There are 8 hidden switches. A switch that is on adds its own fixed numbers to the row, and there is some noise. The rows also spread widely along 14 directions, which tell nothing about the answers.
In the rows, 128 means zero.
Known rows, each followed by its switches (1 for on, 0 for off):
142; 93; 114; 156; 111; 121; 132; 79; 89; 122; 116; 96; 122; 145; 131; 122; 134; 138; 158; 131; 142; 78; 160; 156; 143; 113 => 1 1 1 0 0 1 0 0
144; 145; 144; 125; 89; 80; 115; 98; 126; 103; 132; 97; 151; 175; 119; 128; 125; 111; 136; 98; 107; 119; 119; 165; 86; 129 => 1 0 1 0 1 1 0 0
136; 103; 119; 157; 114; 134; 115; 117; 177; 144; 117; 125; 113; 155; 151; 134; 122; 114; 136; 163; 109; 115; 128; 138; 89; 111 => 1 1 0 0 0 1 0 1
161; 130; 130; 114; 100; 128; 147; 120; 124; 93; 106; 114; 113; 178; 144; 122; 121; 130; 143; 126; 112; 139; 87; 114; 105; 121 => 1 0 0 0 0 1 0 0
136; 134; 158; 143; 112; 119; 104; 130; 114; 113; 89; 121; 126; 147; 143; 118; 132; 125; 124; 107; 120; 110; 108; 108; 137; 132 => 1 1 1 0 0 0 0 1
140; 134; 121; 129; 134; 142; 119; 104; 82; 102; 110; 157; 115; 148; 120; 98; 116; 144; 112; 145; 131; 111; 154; 138; 153; 163 => 0 1 0 0 1 0 0 1
115; 103; 103; 145; 111; 125; 146; 135; 103; 143; 110; 124; 105; 163; 130; 113; 121; 141; 138; 174; 155; 142; 111; 125; 153; 100 => 0 1 1 1 0 1 0 0
128; 113; 143; 120; 109; 100; 105; 140; 94; 120; 123; 84; 132; 131; 119; 118; 154; 128; 124; 120; 148; 103; 126; 145; 158; 107 => 1 1 0 0 0 0 0 0
142; 132; 116; 148; 142; 141; 153; 84; 116; 141; 157; 122; 162; 172; 139; 132; 126; 164; 132; 145; 108; 127; 99; 126; 153; 114 => 1 0 1 0 0 0 0 0
140; 155; 156; 100; 133; 113; 109; 141; 142; 97; 128; 129; 115; 137; 127; 129; 146; 119; 109; 135; 126; 130; 126; 127; 133; 136 => 0 1 0 0 0 0 0 0
142; 145; 159; 152; 118; 131; 160; 92; 115; 93; 92; 137; 105; 170; 125; 117; 122; 125; 115; 146; 99; 117; 135; 134; 127; 151 => 0 0 1 1 0 0 0 0
149; 116; 144; 88; 110; 107; 125; 154; 119; 87; 107; 93; 96; 110; 119; 133; 138; 122; 142; 137; 171; 122; 128; 125; 129; 102 => 0 0 1 0 0 1 0 1
128; 108; 118; 131; 121; 143; 110; 130; 122; 160; 112; 112; 133; 104; 135; 132; 116; 135; 156; 148; 139; 96; 110; 130; 119; 106 => 1 0 1 1 0 0 0 1
145; 139; 115; 125; 108; 144; 99; 147; 108; 121; 78; 160; 103; 141; 122; 113; 81; 119; 132; 139; 136; 110; 143; 135; 110; 140 => 1 0 1 0 0 0 1 1
152; 163; 125; 93; 128; 147; 112; 127; 94; 111; 110; 121; 116; 188; 134; 85; 119; 137; 125; 136; 119; 117; 103; 149; 132; 147 => 0 1 0 1 0 1 0 1
123; 107; 153; 116; 136; 150; 123; 156; 133; 133; 106; 145; 131; 88; 103; 123; 149; 148; 129; 177; 127; 123; 93; 132; 148; 146 => 1 0 0 0 0 1 0 1
113; 114; 97; 111; 116; 130; 132; 122; 93; 145; 139; 118; 121; 153; 155; 87; 132; 145; 135; 164; 140; 134; 82; 133; 117; 126 => 0 0 0 1 0 1 0 0
144; 129; 155; 153; 104; 109; 120; 87; 104; 112; 79; 125; 124; 118; 120; 135; 112; 115; 129; 118; 114; 85; 153; 135; 106; 150 => 1 0 1 1 0 1 0 0
118; 108; 107; 124; 132; 127; 78; 148; 137; 142; 139; 145; 122; 178; 142; 108; 163; 139; 108; 170; 128; 134; 114; 149; 166; 125 => 1 0 1 0 0 1 0 0
130; 130; 112; 134; 124; 124; 102; 139; 132; 168; 122; 116; 126; 106; 139; 142; 102; 121; 127; 151; 153; 111; 134; 121; 113; 98 => 0 0 1 1 0 1 1 0
121; 131; 143; 150; 124; 120; 125; 111; 113; 126; 128; 137; 154; 148; 129; 134; 140; 154; 126; 119; 118; 138; 95; 94; 169; 127 => 0 1 1 0 0 0 1 1
150; 138; 188; 122; 130; 125; 142; 110; 119; 109; 106; 99; 117; 104; 143; 120; 149; 136; 108; 150; 120; 96; 101; 105; 122; 132 => 1 1 1 1 1 0 1 0
158; 110; 154; 89; 111; 137; 127; 145; 134; 96; 100; 112; 100; 106; 112; 142; 141; 143; 117; 164; 133; 118; 102; 114; 134; 121 => 0 0 1 0 0 0 0 1
122; 165; 138; 127; 160; 140; 126; 119; 143; 125; 130; 182; 132; 116; 137; 125; 121; 134; 143; 150; 122; 129; 119; 115; 121; 158 => 1 1 1 0 0 0 0 0
121; 116; 150; 160; 130; 97; 110; 80; 150; 122; 153; 105; 151; 161; 150; 134; 185; 127; 145; 112; 108; 104; 131; 143; 145; 119 => 1 1 1 0 0 1 0 0
122; 132; 158; 115; 128; 112; 105; 129; 116; 98; 123; 115; 129; 150; 112; 94; 173; 122; 138; 128; 125; 106; 133; 178; 146; 148 => 1 1 0 0 0 1 0 1

New rows, each followed by its switches (1 for on, 0 for off):
120; 127; 148; 136; 113; 100; 105; 99; 130; 111; 138; 127; 145; 146; 121; 116; 156; 120; 129; 126; 107; 106; 131; 168; 116; 149 => 1 0 1 0 1 0 0 0
106; 94; 125; 145; 106; 110; 132; 158; 175; 152; 132; 106; 116; 141; 132; 128; 145; 109; 155; 170; 142; 137; 103; 154; 102; 85 => 1 0 1 0 0 1 0 0
103; 112; 130; 160; 129; 105; 131; 121; 120; 128; 138; 135; 134; 172; 155; 105; 164; 139; 132; 138; 132; 147; 100; 118; 163; 122 => 1 0 1 0 0 1 0 0
122; 138; 134; 116; 146; 124; 118; 156; 114; 153; 133; 107; 146; 96; 144; 114; 124; 137; 144; 138; 165; 119; 94; 116; 129; 108 => 1 0 1 0 0 1 0 1
132; 119; 152; 140; 132; 142; 124; 125; 185; 126; 128; 136; 125; 154; 137; 122; 155; 124; 124; 172; 88; 126; 105; 147; 109; 138 => 1 0 0 0 0 1 0 1
126; 136; 123; 146; 121; 90; 91; 87; 108; 143; 148; 122; 170; 127; 138; 145; 109; 136; 102; 107; 124; 112; 141; 120; 126; 129 => 0 0 1 0 0 0 0 1
154; 152; 161; 128; 154; 149; 119; 102; 132; 118; 120; 150; 144; 119; 137; 130; 134; 152; 111; 146; 101; 108; 111; 108; 137; 161 => 1 0 1 0 0 1 1 1
129; 134; 124; 152; 158; 134; 123; 86; 100; 142; 137; 126; 130; 138; 184; 99; 137; 146; 121; 147; 139; 101; 135; 108; 140; 130 => 1 0 1 1 0 1 1 1
152; 129; 118; 127; 143; 135; 90; 97; 137; 115; 144; 123; 127; 158; 164; 129; 158; 139; 134; 119; 126; 101; 144; 120; 153; 121 => 0 0 1 0 0 1 1 1
151; 134; 171; 123; 108; 110; 141; 140; 134; 106; 105; 91; 110; 138; 129; 123; 135; 117; 111; 148; 127; 117; 109; 134; 104; 113 => 1 0 1 0 0 1 1 0
132; 97; 116; 137; 124; 121; 150; 91; 102; 90; 138; 127; 104; 165; 134; 108; 157; 141; 128; 166; 132; 121; 156; 153; 152; 127 => 1 0 0 0 0 0 0 0
106; 109; 130; 169; 127; 127; 121; 124; 145; 144; 115; 147; 139; 125; 98; 138; 140; 123; 171; 144; 130; 109; 148; 165; 149; 126 => 1 1 1 0 0 1 0 0
105; 119; 122; 140; 127; 111; 72; 139; 118; 130; 123; 155; 126; 148; 152; 100; 147; 123; 103; 134; 129; 126; 132; 126; 149; 144 => 1 0 0 0 0 0 0 1
147; 108; 126; 103; 122; 135; 106; 134; 137; 110; 128; 111; 120; 160; 108; 123; 158; 137; 138; 162; 125; 110; 127; 176; 148; 118 => 1 0 1 0 0 1 0 1
145; 151; 98; 91; 147; 148; 81; 128; 163; 133; 158; 151; 131; 156; 157; 125; 134; 130; 140; 143; 112; 122; 118; 140; 110; 131 => 1 0 0 0 0 0 0 0
125; 147; 118; 137; 139; 130; 111; 122; 150; 124; 132; 157; 128; 133; 165; 128; 120; 123; 163; 117; 135; 131; 124; 101; 110; 122 => 1 0 1 0 0 0 1 1
133; 153; 177; 116; 155; 143; 112; 119; 158; 134; 134; 135; 141; 75; 132; 123; 149; 130; 116; 149; 108; 89; 110; 134; 109; 163 => 0 0 1 0 1 0 0 0
142; 119; 149; 150; 115; 130; 131; 113; 103; 115; 98; 122; 137; 137; 136; 134; 147; 150; 156; 102; 125; 116; 91; 88; 167; 121 => 1 1 1 0 0 1 1 0
134; 133; 115; 139; 139; 158; 158; 133; 106; 118; 94; 149; 101; 126; 142; 119; 116; 134; 176; 135; 154; 131; 123; 95; 152; 121 => 0 0 0 1 0 1 0 0
134; 112; 124; 98; 102; 107; 98; 134; 116; 98; 136; 136; 132; 147; 82; 140; 150; 137; 117; 149; 123; 132; 141; 166; 155; 132 => 1 0 0 0 0 0 1 0
116; 113; 126; 167; 120; 136; 111; 129; 101; 152; 95; 143; 133; 159; 137; 108; 131; 136; 118; 141; 114; 124; 106; 120; 164; 138 => 1 0 0 1 0 1 0 0
108; 117; 127; 155; 101; 90; 97; 119; 91; 138; 110; 128; 143; 174; 129; 111; 135; 127; 113; 123; 124; 126; 119; 142; 150; 131 => 1 0 1 1 0 1 0 0
121; 147; 133; 143; 148; 128; 166; 129; 114; 112; 142; 125; 123; 187; 123; 110; 144; 136; 125; 157; 133; 153; 129; 142; 180; 109 => 0 0 0 1 0 0 0 0
133; 117; 128; 114; 105; 110; 128; 129; 123; 114; 139; 99; 132; 176; 119; 123; 147; 134; 135; 142; 124; 131; 103; 157; 134; 104 => 1 0 1 0 0 0 0 0
137; 144; 140; 135; 144; 116; 93; 107; 127; 108; 143; 123; 139; 137; 129; 135; 157; 121; 125; 104; 124; 97; 173; 147; 164; 133 => 0 0 0 0 0 0 0 0
147; 124; 124; 111; 135; 125; 98; 144; 125; 133; 149; 94; 144; 176; 95; 131; 148; 146; 96; 161; 134; 121; 138; 178; 189; 100 => 0 0 1 0 0 1 0 1
148; 124; 132; 114; 124; 144; 130; 117; 117; 129; 125; 129; 137; 106; 99; 140; 120; 148; 122; 160; 121; 111; 124; 141; 131; 140 => 0 0 0 0 0 1 1 0
124; 140; 118; 136; 109; 124; 92; 131; 116; 149; 108; 142; 146; 170; 118; 130; 112; 132; 133; 125; 112; 126; 104; 135; 143; 125 => 1 1 1 1 0 0 0 0
138; 136; 129; 150; 122; 130; 132; 102; 113; 128; 122; 104; 146; 184; 149; 123; 131; 137; 157; 103; 115; 118; 101; 122; 145; 103 => 1 0 1 1 0 0 0 1
139; 137; 168; 116; 125; 131; 142; 93; 143; 91; 117; 143; 120; 116; 110; 129; 158; 131; 144; 153; 103; 111; 120; 144; 113; 164 => 0 0 1 1 1 1 1 0
149; 122; 153; 92; 121; 107; 102; 94; 138; 77; 146; 117; 127; 118; 109; 139; 173; 131; 120; 140; 115; 103; 154; 159; 126; 150 => 0 0 0 0 0 1 1 1
133; 110; 107; 114; 110; 156; 123; 137; 136; 150; 125; 103; 126; 152; 102; 118; 122; 134; 161; 168; 128; 106; 112; 186; 120; 103 => 0 0 1 1 1 0 0 1
122; 129; 160; 150; 113; 98; 145; 109; 135; 110; 125; 107; 133; 140; 124; 130; 146; 118; 135; 123; 120; 125; 123; 134; 121; 126 => 0 1 0 0 0 1 0 0
151; 137; 136; 125; 135; 125; 110; 94; 110; 106; 129; 128; 149; 129; 121; 124; 132; 134; 137; 116; 121; 99; 146; 147; 134; 149 => 1 0 0 0 1 1 0 1
119; 127; 133; 117; 129; 171; 113; 151; 169; 128; 111; 164; 116; 162; 140; 110; 159; 133; 166; 156; 95; 139; 72; 129; 130; 139 => 1 0 0 1 0 0 1 1
123; 76; 108; 166; 124; 163; 147; 87; 97; 150; 121; 121; 122; 130; 125; 108; 129; 158; 138; 182; 129; 84; 141; 160; 149; 129 => 0 0 1 0 0 0 0 1
135; 116; 170; 160; 115; 118; 126; 97; 163; 146; 112; 110; 137; 117; 142; 150; 137; 127; 108; 154; 89; 103; 96; 110; 100; 123 => 1 1 1 1 1 0 0 0
164; 127; 162; 121; 105; 100; 133; 120; 142; 84; 107; 87; 101; 162; 134; 129; 144; 112; 120; 137; 126; 114; 125; 136; 109; 110 => 1 1 1 0 1 1 0 0
135; 113; 88; 102; 138; 161; 104; 134; 114; 135; 141; 146; 129; 137; 131; 120; 140; 154; 161; 149; 138; 119; 113; 136; 161; 122 => 1 0 0 0 0 0 0 0
124; 156; 158; 117; 126; 111; 125; 113; 160; 123; 141; 113; 138; 140; 151; 112; 137; 117; 142; 129; 113; 121; 88; 136; 72; 139 => 0 1 1 0 0 1 0 1
120; 129; 112; 139; 116; 124; 92; 159; 97; 156; 99; 131; 131; 157; 131; 107; 111; 130; 132; 126; 148; 122; 108; 129; 151; 117 => 1 1 1 0 0 1 0 0
